The same things were measured in two ways. Each way mixes the same 9 hidden numbers, adds some noise and spreads widely along 5 directions of its own, which tell nothing about the thing.
In the rows, 128 means zero.
Some things both ways: the first way, then the second way.
[131 124  90  49 136  44 127 116 106 134  98 115 179 151]
[138  94 133 142 140 135 126 110 124 129 136 115 145 108 129 135 102 129
 147 135 121  91]

[100 111 118 115 115 124 132 125 112 161 110 153 138 117]
[110 139 113 145 124 114 121 139 119 112 111 153 136 107 130 121 139 139
 117 129 145 117]

[108 122 167 131  64 122 111 159 166 180 146 146 125 101]
[117 127  98 143 161 125 127 145 124 110 139 165 133 129 145  82 143 126
 105 100 137 152]

[184 143 181 146 149 139 172 119 155 116 143 141 132  93]
[126 122 137 124  74 117 101 137 161 147 127 127 131 152 127 123 135 131
 137 125 103 119]

[173 109 165 131 128 128 111 125 119 156 143 112 148  96]
[119 135 135  97 107 123 116 140 131 133 127 105 129 146 127 140 126 118
 143 140 142  98]

[150 111 128 106 174  84 172 112 129 101 176 157 138 110]
[146 124 160 120 113 130 137 138 127 143 121 111 114 110 130 132  99 130
 118 108 117 123]

[150 142 173 144 174 124 165  92 143 124 127 123  86 131]
[160 118 120 130 118 124 137 120 158 126 128 135 151 153 138 100 116 125
 132 117 120 110]

[159 118 102 158 148 140 136 130 145 117 143 140 100 135]
[138 154 144 103 141 132 165 115 108 122 129 119 111  91 135 157 117 123
 111 135 130 128]

[121 133  19  43 124 107 137 138 118 175 157 167  77 114]
[139 156 117  91  90 115 137 142 117 123 137 130 120 133 146 139 118 121
 117 134  98 107]

[152 124 139 157 115 158 127 146 135 131 120 119 124 122]
[101 152 153  89 106 129 124 154 117 147 137  96 129 165 144 147 120 116
 152 137 116  80]

[120 110 132 146 114 139 111 139 133 130 126 109 138 139]
[144 136 111 115 124 137 134 166 127 137 122 147 122 118 159  96 134 109
 110 124 115 120]

[105 142 111 113 116 114 130 132 127 129  94 111 139 158]
[111 162 136  95 125 143 138 165  84 143 117 131 116 113 160 127 124 136
 139 131 130 112]

[ 81 101 102 155 152 146 119 126 164  78 132 120 138 162]
[136 122 147 123 135 146 140 135 126 128 143 127 118 128 131 132 138 127
 108 136 135 136]

[135  79 128 147 131 155 102 134 120 141 128 108 107 129]
[153 140 115 117 140 131 156 144 131 117 117 154 126 143 155 106 146 117
 125 143 124 132]

[ 92 118 127 131 111 174 134 158 128  99 167 131 138 115]
[153 103 140 146  95 119 116 130 179 135 123 147 114 138 120 110 150 134
 110 119  98 166]

[150 122  98 140 138 181 139 130 122 108 161 173 159  93]
[159  98 130 152  89 116 122 111 145 112 135 157 116 107 112 136 133 163
 100 134 103 156]

[131 121  57 104 187 142 141 117 150  91 140 126  75 129]
[160 154 122  94  85 132 139  95 166 146 129 128 127 110 137 138 141 108
 126 140 107 133]

[ 94 136 132 131 105  75 106 116 102 180  89 108 129 170]
[113 140 130 132 154 111 138 124 101 101 126 137 134 145 141 127 117 124
 140 114 136 130]

[ 98 116  93 136 149 159 151 131 152 111 110 141  91 127]
[146 109 105 151 150 120 139 118 136 106 127 155 133 108 132 110 130 127
 115 125 121 136]

[157 122  89  72 147  61 164 126 126 144 116 153 120 121]
[107 167 146  96  82 117 123 159 111 141 117 134 112 156 153 139 136 136
 149 132  91 125]

[ 95 147 103  80  81 141 139 152 124 168 134 132  94 122]
[132 107 138 126 165 128 146 140  90 109 142 132 132 170 156 116  98 144
 166 121 107 119]

[147 100 169  90 115  63 146 139 128 136 148 132 164 114]
[140 116 138 147 149 136 140 141 129 134 107 153 116 111 147  97 133 138
 128 111 118 162]

[109 142 135 103 127 127 133 119 167 153 147 112 108 112]
[140 108 110 116 144 134 121 138 118 119 140 134 131 139 145 107 122 115
 138 123 134 129]

[160  82 160 195 149 137 144 130 151 127 128 151 131 105]
[ 93 156 139 120 112 106 120 153 128 122 110 130 110 123 122 145 152 116
 108 134 139 129]

[122 120 116 146 131 161 137 143 147 101 134 123 114 143]
[143 118 142 125 127 130 145 133 144 123 134 132 117 137 126 133 139 134
 115 141 116 134]

Other things, the second way, with their names:
(546): [134 126 128 129 117 115 129 122 142 125 124 129 125 112 128 133 125 118
 120 126 113 123]
(291): [143 107 100 170 142 132 125 133 111 119 116 171 140  72 147  89 118 139
 110 107 126 130]
(487): [ 89 155 147 102 135 129 129 158  65 121 127 107 126 112 132 151  99 147
 130 125 174  85]
(563): [148 114 132 113 122 143 128 125 112 144 144 114 141 126 152 116  85 126
 151 108 110  99]
(577): [143 132 106 109  87 107 114 154 142 123 135 132 128 140 132 110 119 115
 101 115 115 107]
(201): [111 166 132 104  90 112 131 150 135 127 119 132 133 156 132 133 141 139
 127 141 133  97]
(491): [126 133 128 129 136 120 133 129 106 113 108 146 108  89 128 135 131 140
 119 127 140 156]
(361): [125 135 124 139 126 124 130 139 116 127 111 156 117 104 149 123 143 121
 123 132 104 141]
(332): [140 125 142 125 107 129 131 125 151 135 139 130 124 138 131 130 136 126
 120 131 104 130]
(283): [117 152 139 106 108 127 127 130 145 148 123 103 132 108 126 136 123 108
 120 121 137  97]
(399): [128 101 129 143 166 126 130 142  88 112 139 141 121 125 150 108  99 130
 135  97 109 143]
(221): [134 156 134 127 132 121 154 120 145 119 112 148 132 142 140 118 148 123
 121 128 131 142]
(86): [143 105 121 109 177 144 142 137  97 116 138 116 121 109 140 124 106 111
 134 132 149 119]
(70): [128 129 130 108 125 127 127 137  99 117 121 134 114 115 129 133 120 155
 134 131 150 140]
(465): [139 159  92 112  84 128 115 145 150 155 110 141 129  56 142 104 136 102
  87 115 128 108]
(381): [145 102 133 150 145 101 136  80 139  92 115 139 118 103 103 150 125 137
 129 131 134 166]
(388): [115 159 137 106 113 124 126 109 138 126 124 123 120 117 122 157 157 102
 116 143 151 140]
(32): [135 153  62 129 112 117 115 119 187 122 122 176 156 140 150  78 189  81
 110 135 131 136]
(463): [151  87 116 137  96 110  91 126 149 108 146 154 134 200 134 101 137 126
 146 116 110 162]
(457): [149 155 126 100 110 148 156 167  79 134 140 146 115 103 167 125 111 140
 101 137 103 102]
(317): [140 131 136 103 133 147 148 156 109 130 153 144 124 190 171 108 134 134
 150 136  92 133]
(171): [111 122 100 141 149 121 110 129 129 116 137 136 135  91 125 107 130 106
  98 102 156 127]
(85): [148 129 138 100 136 142 141 147 108 150 128 114 114 108 158 116  96 110
 135 108 103 122]
(555): [141 102 120 138 158 120 142 166  89  93 126 165 109 145 146 103 121 161
 127 125 115 152]
(218): [123 118 163 127 136 137 130 122 124 145 132 110 112 112 135 142 118 114
 134 113 107 142]
(550): [132 167 114  99 147 138 162 152  98 127 130 127 129  94 158 117 110 110
 102 120 134  93]
(454): [114 129 144 139 154 132 140 130 115 131 120 122 129  94 132 128 113 136
 128 116 139 114]
(372): [ 93 158 144  82 124 127 125 150  93 135 128  93 124 131 135 156 111 120
 148 135 147  84]
(159): [116 131 125 131 145 135 132 124 129 128 132 122 132  81 121 132 129 121
 103 127 154 111]
(472): [135 125 127 110 127 134 138 150 119 122 149 139 115 142 141 121 132 141
 118 136 114 132]
(134): [111 132 128 122 169 120 149 138  93 112 117 106 126  75 120 144  93 135
 120 128 158  81]
(137): [127 120 111 126 132 128 118 125 124 109 132 147 125 124 127 128 152 123
 120 146 150 142]
(397): [124 111 135 124 112 112 116 135 177 139 141 114 136 180 129 112 132 113
 144 118  89 112]
(157): [151 116 159 127 130 144 155 113 116 128 147 128 117 115 134 148 116 148
 123 136 104 135]
(130): [131 128 121 125 132 131 129 129 130 131 127 134 133 119 140 115 125 124
 132 122 127 119]
(437): [128 117 143 116 135 125 127 129 133 129 132 121 118 149 138 131 129 110
 147 128 108 139]
(15): [108 154 125 140 171 126 147 125 113 115 100 149 130  93 137 109 139 132
 119 109 170 150]
(480): [113 144 161 155 134 113 141 103 136 119  95 147 124 121 122 140 146 144
 135 122 137 163]
(161): [165  95 134 144 142 141 141  76 142 118 145 128 145 115 123 132 114 128
 133 129 135 132]
(383): [127 157 170  96 101 152 143 139 123 164 155 110 124 160 167 140 125 103
 136 125  77 110]
(51): [127 108 155 148 140 132 133  99 149 121 116 139 122 128 113 143 156 150
 144 148 138 164]
(145): [145 140 124 114 112 117 137 137 127 127 119 144 108 109 140 121 123 130
 113 116 104 151]
(3): [143 107 130 135 175 148 149 158  89 130 133 138 114  99 162 100 102 121
 119 106 109 132]
(398): [130 150 104 118 130 119 132 134 133 123 131 143 137 127 149 103 130 102
 111 107 122 123]
(168): [109 129 113 120 135 126 117 133 129 127 136 118 140 115 130 125 128 109
 126 130 143  93]
(90): [122 131 153 127 174 152 157 100  90 116 129 120 120  70 120 161 123 143
 122 145 178 136]
(82): [134 121 161 118 154 121 157 113 132 118 135  92 117 125 115 162 110 104
 121 134 130 112]
(185): [132 122 149 128 116 136 134 118 145 142 136 110 143 133 131 135 115 127
 136 129 117  95]
(477): [163 112 122 139 135 129 145 129 131 122 113 151 120 102 141 109 121 137
 121 124 112 143]
(494): [107 135 149  91 117 126 116 139 110 138 138  85 130 145 128 151 101 118
 152 126 140  84]

Some of these things the first way, each followed by its name:
[180 146 144 146 154 110 164 119 153 123 134 140 111 123] -> (145)
[109 121 101 127 162 154 165 126 151  85 130 146 102 130] -> (185)
[122 130  91  87 117 141 164 144 142 153 172 170  87  87] -> (546)
[126 137 161 140 104 122 148 143 133 128 116 133 145 131] -> (454)
[175  85 154 153 124 124 113 139 118 136 116 134 173 108] -> (555)
[117  95 108 138 140 115 121 132 147 144 132 145  96 117] -> (398)
[115 117  94  95 123 104 114 135 113 138 135 137 149 120] -> (465)
[ 87 161 185 193 133 111 150 103 107 111  59  90 135 207] -> (480)
[120 113 162 137  92  99 104 139 155 175 150 145 158  98] -> (171)
[ 68  75  90 144 154 119 106 127 104 108  95 113 102 171] -> (221)
[118 146 108 127  74 193 117 170 156 141 155 135 110 113] -> (472)
[147 132 122  76 134   4 148 126 148 120 128 118 172 165] -> (218)
[116  52 117 117 103 110  48 144 119 183 115 104 125 112] -> (32)
[130 126 137 128 117 111 154 136 162 142 147 156 135 103] -> (399)
[134  91  95  97 121 113 132 154 103 144 117 156 134 102] -> (134)
[186  92 154 180 110 136  98 152 115 139 159 118 140 124] -> (82)
[136 123 133 119 159 127 135 112 129 123 130 130 147 106] -> (70)
[126 128 134 141 135 128 138 120 128 135 124 129 141 121] -> (491)
[112 142  93  74 142 111 142 121 131 121 143 131 129 121] -> (563)
[102 136 155 130 136 133 108  97 133 158 150 106 145 115] -> (463)
[114 121 141 126  81 154  86 133 134 183 150 114 150 109] -> (137)
[ 92 118 107 142 129 149 113 122 150 146 156 124 101 126] -> (388)
[133 149 130 146 112 139 128 137 141 120 127 116 130 155] -> (332)
[161 160 150 139 160  97 168 118 166  96 126 105 117 151] -> (85)
[154 123 130 132 169 125 165 106 136 132 143 147 105  97] -> (381)
